The rows of a group lie close to one hidden flat surface of 11 dimensions, which passes through zero. Surfaces can cross.
Some rows, each with its group after it:
[ 0.18  0.75 -4.00  1.41 -3.36 -2.14 -1.91  2.19  1.07 -0.25 -0.65 -2.50
  1.80 -1.51  0.98]
nabog
[-2.22  3.19  3.41 -0.55 -1.75  0.01 -1.56 -0.79  3.33 -4.64  1.43 -4.58
 -3.14 -1.11  5.04]
tid
[ 0.24  1.99 -0.05  2.03  1.51 -0.27  1.57 -2.61 -1.92 -0.38 -1.00  1.67
  0.44  0.72 -0.58]
Rufe
[ 1.50 -2.28 -0.95  1.13  2.06 -1.55  3.19 -2.32 -5.51  1.32 -3.11 -1.24
 -0.40 -3.32  0.14]
nabog
[-0.81 -2.11 -0.24  2.07 -1.75  1.07  0.99 -0.68 -0.48  2.02  0.01  0.08
 -0.64  3.65  0.65]
fugi
[-0.20 -2.39 -0.97 -0.43 -2.54  3.72  1.38  0.83  1.17  3.18 -1.09  2.43
 -2.06  2.76 -0.03]
fugi
[-3.09 -0.58  1.85 -2.71 -0.90 -2.48  1.39  1.35  0.29 -0.70 -1.36 -3.68
  1.82  3.42  0.94]
fugi
[ 0.11  2.29 -1.06  0.59  3.12  0.01 -0.92  2.27  2.53 -1.09  2.97  3.82
  1.81 -5.63 -0.97]
nabog
[-0.99 -1.19 -1.40 -1.58  1.10 -4.31  3.09  0.55 -0.42 -1.38  3.00 -0.04
  4.96 -2.88  0.03]
tid
[ 0.47  2.49  2.35  2.40 -2.99 -0.63  0.45 -2.14 -1.41 -1.02 -1.25 -2.32
 -2.99 -1.90 -2.55]
nabog
[ 0.53  2.01 -2.88  1.32 -0.65 -0.11  0.53 -0.98 -4.56  6.48  2.61 -3.80
  1.55 -2.25  1.02]
Rufe
[ 0.04  1.19 -1.54  0.37 -2.58  0.01  0.59 -3.02 -0.44 -1.91  1.04  1.73
  1.08  2.75  1.48]
nabog
[-0.10  2.24 -2.49  0.49  1.24  2.70 -2.16 -0.82  3.90 -0.04  3.39 -0.13
  0.52  0.54 -2.28]
tid
[-1.28  4.41 -2.48 -2.18 -1.85  0.39  0.03 -0.46  1.81 -2.58 -0.52  2.04
  1.36  1.97 -0.53]
nabog
[-0.58 -4.29  2.30  2.64  2.10  0.64 -1.00  1.18  1.48  0.22  0.89  1.96
  3.19  0.75  2.23]
Rufe
[ 2.22 -0.46  1.59  4.72  3.70  1.67 -0.32 -3.82 -0.46  2.79  2.89  0.73
  2.32  0.57  3.40]
Rufe
[-0.26  0.47 -6.84  0.88 -6.18 -0.89  0.31  2.57  0.50  1.37 -0.59  1.14
 -0.11 -0.15 -1.67]
fugi
[ 2.22 -0.22  1.52  3.23  0.26 -0.51  0.82 -1.01 -2.30  1.92 -0.10  2.44
 -0.24 -1.17 -1.70]
Rufe
[-0.58  0.83  0.50  1.14  1.17 -1.10 -0.11  0.03 -0.21 -0.78  0.92 -0.89
 -0.33 -1.34  1.00]
nabog
[ 0.29 -1.75 -1.08  2.62 -1.16 -2.20 -2.26  1.49  3.09  0.00 -0.80 -5.34
 -0.60  2.72 -1.32]
tid
[ 0.29  2.96 -1.90  0.18 -2.38 -2.45  0.26 -1.71 -0.73 -1.07  2.62 -3.21
 -0.19 -1.06  2.87]
fugi
[ 1.41 -0.48 -1.08 -0.33  1.55 -0.72  0.96 -0.92 -0.50  1.29  2.16 -0.39
 -1.58  0.26 -1.06]
tid
[-0.35 -1.42  0.90  3.27 -0.41 -1.78 -2.87  1.52  1.72 -1.99 -1.96 -3.05
 -1.80  1.63  1.73]
tid
[ 5.27  4.50  3.53  1.27 -0.37 -5.47 -1.46  1.01  0.11  1.24 -2.11 -3.26
 -0.95 -0.73 -0.16]
Rufe
[ 2.01 -0.89  1.67  2.62 -1.34  2.89 -3.41  2.88 -0.88  5.16 -3.37  0.53
 -1.29  0.49  0.46]
tid
[-1.23  0.11 -2.51 -3.32 -0.85  1.26  1.12  0.67  2.68 -0.67  1.66  0.92
  2.08 -1.03  0.76]
fugi
[-0.02 -1.72  0.21 -2.20  1.29 -1.00  3.03 -4.16 -1.22 -4.17 -3.91 -1.25
 -0.57  2.24  0.69]
tid
[-1.59 -0.18  0.99  1.79 -3.20 -2.73  1.55 -0.16  0.05 -1.31  0.14 -3.06
  2.66 -2.31 -0.63]
Rufe
[-2.15  1.11 -1.70 -0.75 -1.69  2.10  0.74 -1.82  1.01  1.65  0.94 -4.69
  1.32 -0.10 -0.04]
Rufe
[ 0.90  0.08  2.49  1.15 -2.62  2.67 -2.44  1.28  0.86  2.20 -2.47 -1.40
 -2.44  0.07  1.60]
tid
[-1.22  2.36  1.22 -2.58  0.38  0.38 -1.79  2.59  0.37 -1.33 -4.57 -1.16
 -4.32  1.77  0.26]
tid
[ 0.72 -2.41  0.24  0.10  0.90 -1.53  0.91 -0.31 -1.06  0.30  0.16 -0.27
  0.34  0.33  0.33]
tid
[ 1.39 -0.89  0.86  2.31 -1.73 -0.52 -1.43  2.95 -0.83  4.11 -0.58 -0.26
  0.38 -0.96  0.27]
fugi
[-1.12 -2.12 -0.84  1.84 -1.88 -0.19  0.76 -1.01  0.21 -1.95  1.47  1.34
  3.58 -2.13  2.70]
Rufe
[ 0.35 -1.14  1.52  0.55  0.11  1.32 -1.34 -0.14  0.69 -0.72  0.15  0.52
 -0.36 -0.64  0.50]
fugi
[-1.53 -1.24  3.25  0.58 -0.58  0.00 -1.46  3.31  0.43 -1.06 -3.48  0.04
 -1.47 -1.38 -0.17]
nabog
[ 1.98 -0.68 -2.77 -2.82 -0.01 -1.08  3.65 -5.21 -1.03  0.83  2.76 -3.69
 -0.68  2.22 -3.31]
nabog
[ 0.42 -1.47 -0.33  0.78 -1.72 -2.99  1.43 -0.13 -1.51  1.98  0.67 -2.44
  3.75  0.29 -0.97]
nabog
[-2.31  3.16 -0.50 -5.37  0.46  0.30  4.47 -0.88  0.78 -0.27 -1.13 -0.28
 -2.60  2.74  1.12]
fugi
[-1.00  0.56  0.06 -0.14 -4.14 -0.93  1.98 -1.02 -0.25 -1.07  0.94 -0.28
 -0.85  0.40 -1.26]
tid
[ 0.02 -0.37  3.08  0.40  1.49  0.71  1.02 -1.87 -1.90 -0.53 -1.42 -1.03
 -3.28 -1.05 -0.28]
nabog
[ 2.55 -1.20  3.46  1.99 -0.01 -1.09 -0.79 -0.58  1.53  0.65 -0.97 -0.90
  1.65  1.96  1.41]
Rufe
[ 0.20  5.90  0.91  0.39  0.72 -3.89 -0.40  0.87 -2.86 -0.03 -2.62 -2.39
  0.56 -2.30  0.64]
fugi
[-1.70  3.50 -2.52 -0.36  3.02 -0.49  2.20 -3.05 -1.09 -2.60 -0.44  1.28
  2.77  0.39 -0.62]
fugi
[ 0.41  0.22 -2.41  0.71 -0.26  0.19 -0.30 -0.40  1.45 -2.16 -0.82  3.06
  4.22 -0.85  3.34]
Rufe
[ 0.16  0.55 -2.66 -2.49 -0.77 -0.46  0.91 -2.13  0.49 -4.26  1.73  1.33
 -1.52  0.11  1.68]
Rufe
[-1.89 -0.82  2.34  0.31  4.44 -0.13  1.32  0.58  0.89  0.60 -0.56  0.23
 -2.32  4.72 -2.10]
fugi
[ 1.76 -3.79 -3.12 -0.19 -0.33 -1.35  0.21  1.58 -0.13  2.59  0.78 -0.90
  3.00 -1.14 -0.68]
nabog

New rows, each followed by its group:
[ 2.20  2.24  0.10 -0.44  1.67 -1.93  3.01  3.64 -0.92  4.26  1.68  3.37
 -2.21 -5.94  3.90]
fugi
[-0.59 -0.94 -1.97  0.31  0.24 -0.38 -1.17  2.29  1.04 -1.00 -4.77  0.72
  1.83  1.52 -2.91]
tid
[ 3.36 -1.59 -2.74  1.97 -3.20 -3.71  2.33 -0.77  0.44  1.63 -4.52 -6.06
  0.48 -1.05 -0.98]
tid
[ 0.97 -0.11 -1.20 -5.43  2.21  2.55  3.49 -2.67 -1.41  2.49 -3.24 -1.12
  0.85 -0.31 -1.70]
nabog
[ 0.19 -2.38  1.94  0.56 -0.36  1.13 -0.51 -0.29 -0.28  1.54  0.34 -0.18
  1.50  0.85  0.91]
tid
[ 2.91  3.35 -4.48  1.55  2.69  0.20 -1.17 -0.36  1.61  2.41  3.18 -0.82
 -3.00 -1.75 -2.06]
tid
[ 1.65 -0.48 -1.86 -1.26 -1.89  0.34  1.06  0.41  3.04 -0.56 -1.67 -1.09
 -1.96 -1.89 -2.40]
tid
[ 0.32  0.79  0.64 -0.49  1.44  1.32 -0.61  0.78  1.60 -1.16 -0.94  1.87
 -2.09 -0.27 -1.96]
Rufe
[ 2.07 -3.73  0.51 -0.84 -0.31 -0.82 -0.25 -2.10 -2.14 -2.36 -1.07  0.29
 -0.39 -0.42 -3.79]
fugi
[-2.11 -0.74 -0.01 -1.56  1.83 -0.76  0.32  2.14  1.97 -3.60  1.16  5.43
  3.49 -0.14  1.13]
nabog
[-4.52  0.83 -1.37 -3.22 -2.74  0.33 -0.52  1.85 -0.25 -3.92 -1.28 -1.52
 -1.52 -1.14  2.26]
Rufe
[-1.83  1.22  0.43  1.16  2.02  0.61  0.48 -0.73  0.73  0.61  0.49 -2.23
  0.81 -0.08 -0.78]
Rufe
[-1.07  2.15 -1.03  1.56 -0.96 -2.05 -1.82  0.91  2.42  0.03  4.71 -4.08
 -3.12  2.32 -1.18]
tid
[ 0.01  2.01 -1.21 -0.25  0.13 -0.06 -0.75  0.25  0.61 -1.47 -2.09 -4.07
 -4.34 -3.37 -0.75]
nabog
[-0.39  5.93 -2.35  2.35 -1.41  0.87 -0.80 -2.19 -0.47 -4.53 -1.43  2.11
 -4.05 -2.62  2.20]
fugi
[ 0.46 -0.40  2.74  2.59 -1.22 -0.70  1.66 -2.32 -2.95  1.09  1.14  2.95
  4.49  0.16  1.28]
nabog
[-2.20 -2.04  0.25 -1.30  5.00 -2.12 -0.69  5.27  0.66  0.06 -0.65 -0.25
 -3.18  1.37 -1.84]
nabog
[ 1.60 -0.09  0.19 -2.27 -3.56 -1.87 -0.53  0.85  0.57 -1.06 -1.55 -1.55
 -0.43  1.04  0.98]
Rufe
[ 0.34  3.71 -1.51  1.05  2.62  1.71 -1.65 -1.78 -0.03 -2.38 -1.83  1.53
 -1.06 -0.56 -3.20]
fugi
[-0.73 -0.97 -2.89 -2.03 -4.26  1.18 -2.34  5.09  0.36  1.21 -1.01  0.87
  1.97 -4.07  1.60]
Rufe
[ 0.74  1.87 -0.67 -1.92  1.16 -0.08  0.39 -0.58 -0.71 -0.98 -0.71  0.62
  1.62 -2.65 -0.60]
fugi
[-1.01 -5.44  2.48 -0.94  2.43 -1.15  0.44  0.78 -0.48 -4.90 -2.37  2.71
 -1.51  1.49  1.32]
tid
[-1.83 -0.87 -1.07 -0.81 -0.04  1.18  0.69 -2.49  3.52 -4.96 -0.36  0.06
  4.50 -0.21 -0.69]
tid
[-0.51  0.19  3.70 -1.32 -2.00  1.76 -0.25  1.12  2.42 -1.63 -1.77  0.56
  2.45 -4.36 -0.62]
nabog
[-0.43  0.16 -3.88 -0.47 -0.14 -1.72  0.06  3.39  1.04 -2.23 -1.61  4.23
  3.56 -3.84 -1.64]
nabog
[ 0.52  0.25 -0.88  1.95 -0.27  1.16 -0.87 -1.10  0.28 -1.61 -5.73 -0.16
  2.81 -0.76  1.25]
tid
[-1.02  1.97  0.76 -1.33  2.29 -1.34  0.07  0.08  1.84 -1.85  1.22 -5.36
 -1.81 -3.57  0.09]
nabog
[-1.32  0.13  1.65  1.86 -2.13 -1.97  0.58  0.49 -2.51 -1.86 -1.67  1.29
  0.36 -1.12  2.64]
tid
[-1.78  2.75 -0.88 -1.54  1.34 -2.14  0.15  2.51 -2.19 -1.01 -1.54  1.60
 -0.09 -0.17 -0.34]
tid
[ 2.02 -0.67  1.16 -0.57  1.12 -0.89 -0.17 -1.53 -2.11 -0.04 -0.95 -1.10
 -1.79  0.37 -3.14]
fugi
[ 1.21  1.86 -4.99  0.87 -0.18 -1.27  0.47  0.34  3.98 -0.54  3.28 -0.89
  0.42 -3.03 -3.42]
tid
[-0.24  3.56 -1.13 -3.72  0.99 -0.69  3.39 -3.01 -3.11  0.32 -0.91 -0.81
  0.01  0.27 -0.07]
tid
[ 0.30 -2.68 -0.46 -5.06  3.03  1.42  2.39 -1.58  2.75 -2.03  0.12  0.68
  3.77 -2.00 -0.94]
tid
[ 1.57  1.00 -0.22 -1.11 -2.41  0.59  1.44 -0.96  1.40  1.11 -1.65 -3.04
  1.48 -3.42  0.83]
tid
[ 1.04  1.64 -1.65 -0.32  1.59  0.98 -0.53  0.63 -0.03  4.06  0.92 -1.07
 -0.44  0.89 -1.17]
nabog
[ 0.19 -0.35 -0.48  2.15  0.37 -2.50 -0.36  0.92 -1.23  2.86  2.78 -1.09
  1.18  2.55  0.04]
nabog
[-1.07 -0.22  2.50 -3.17  2.65  4.25  0.73 -1.70 -3.59  1.98  4.22  6.48
 -1.13  2.20 -0.46]
tid
[ 0.19  0.30  2.36  1.45  0.43  0.91 -0.37 -0.22  0.79 -0.94  1.44  1.68
  1.93 -3.90  1.42]
nabog
[ 0.96 -0.74  0.33 -1.24 -1.77  0.39  1.03  0.54  0.96  0.28  0.56  0.44
 -1.82 -2.28 -0.35]
tid
[ 1.44  1.21  0.82 -0.10 -2.14  0.94  1.46 -2.03 -2.96  3.55  0.58 -0.39
 -2.81  0.73  0.33]
tid
[-1.19  0.81  0.87  2.09 -0.83  0.74 -4.27  2.39  2.99 -2.22 -1.99 -1.81
 -4.07  2.64  0.12]
tid
[ 3.17 -1.90 -2.64  0.77 -2.83  0.62  1.70 -0.74  1.77  3.41 -0.11 -1.09
  1.39 -2.17 -3.27]
tid
[-0.32  1.38  0.40 -1.23 -1.69 -0.39  0.77 -0.26 -0.88  1.41 -0.15 -2.09
 -1.42  1.46 -0.69]
tid
[ 1.03  0.42  1.15  4.02 -4.59 -1.92  0.65  0.81 -1.94 -0.90 -1.40  1.07
 -3.66 -4.03  3.14]
tid
[-0.40 -1.19 -0.14 -2.00 -3.53  1.97  1.64  0.55 -0.38  2.89 -0.90  1.70
  2.05  1.04 -4.13]
tid
[-0.47 -1.02 -0.97  1.13 -1.27 -0.99  1.02  0.14  1.55  2.88  5.11 -2.84
 -1.78  2.84  2.72]
fugi
[ 1.94  4.39 -4.00 -0.65  0.77 -0.12 -0.95 -3.13 -0.12 -0.54  2.17 -1.99
 -1.10 -0.96 -2.77]
fugi
[-0.40  0.53 -0.47  0.12  0.94 -0.15 -0.29  0.36 -0.10  0.24  0.11 -0.21
  0.55 -0.27  1.32]
nabog
[-1.12  0.23  0.65 -1.46  1.30 -0.45 -0.08  3.86  0.12  2.11 -2.51  0.65
  3.89 -1.80 -0.21]
nabog
[-1.13  3.44 -2.42  1.47 -2.48 -1.01 -1.97 -0.78  1.34 -7.14  0.32  0.42
 -2.36 -3.16  1.93]
fugi
[ 1.26  0.39 -0.01 -1.34 -0.07  1.80  0.06 -1.46 -1.06  0.26 -1.16  1.18
  1.64 -2.24 -0.05]
fugi
[ 0.52  1.17 -2.13 -1.41  5.65 -1.08 -0.88  0.03  0.64  0.18  2.48 -1.09
  0.07  0.75 -0.42]
tid
[-0.58  2.47 -0.40  0.05  1.51  1.01 -0.56 -0.23  0.45  1.53  0.29 -0.57
  3.22 -0.23  0.51]
fugi
[-1.58  1.42  0.09 -0.72 -3.08 -2.06  0.63  3.19 -1.11  1.48 -0.14  0.43
  1.95 -1.34 -1.16]
tid
[-2.17 -0.37  0.86 -0.59 -2.40  2.24 -0.65  1.64  1.10  0.39  0.00  3.09
  4.86 -0.74 -1.50]
tid
[ 0.11  1.35  0.98  2.55 -0.82 -0.92  0.79 -2.09 -3.68  0.39 -1.06  0.01
 -0.77  1.26  1.06]
nabog
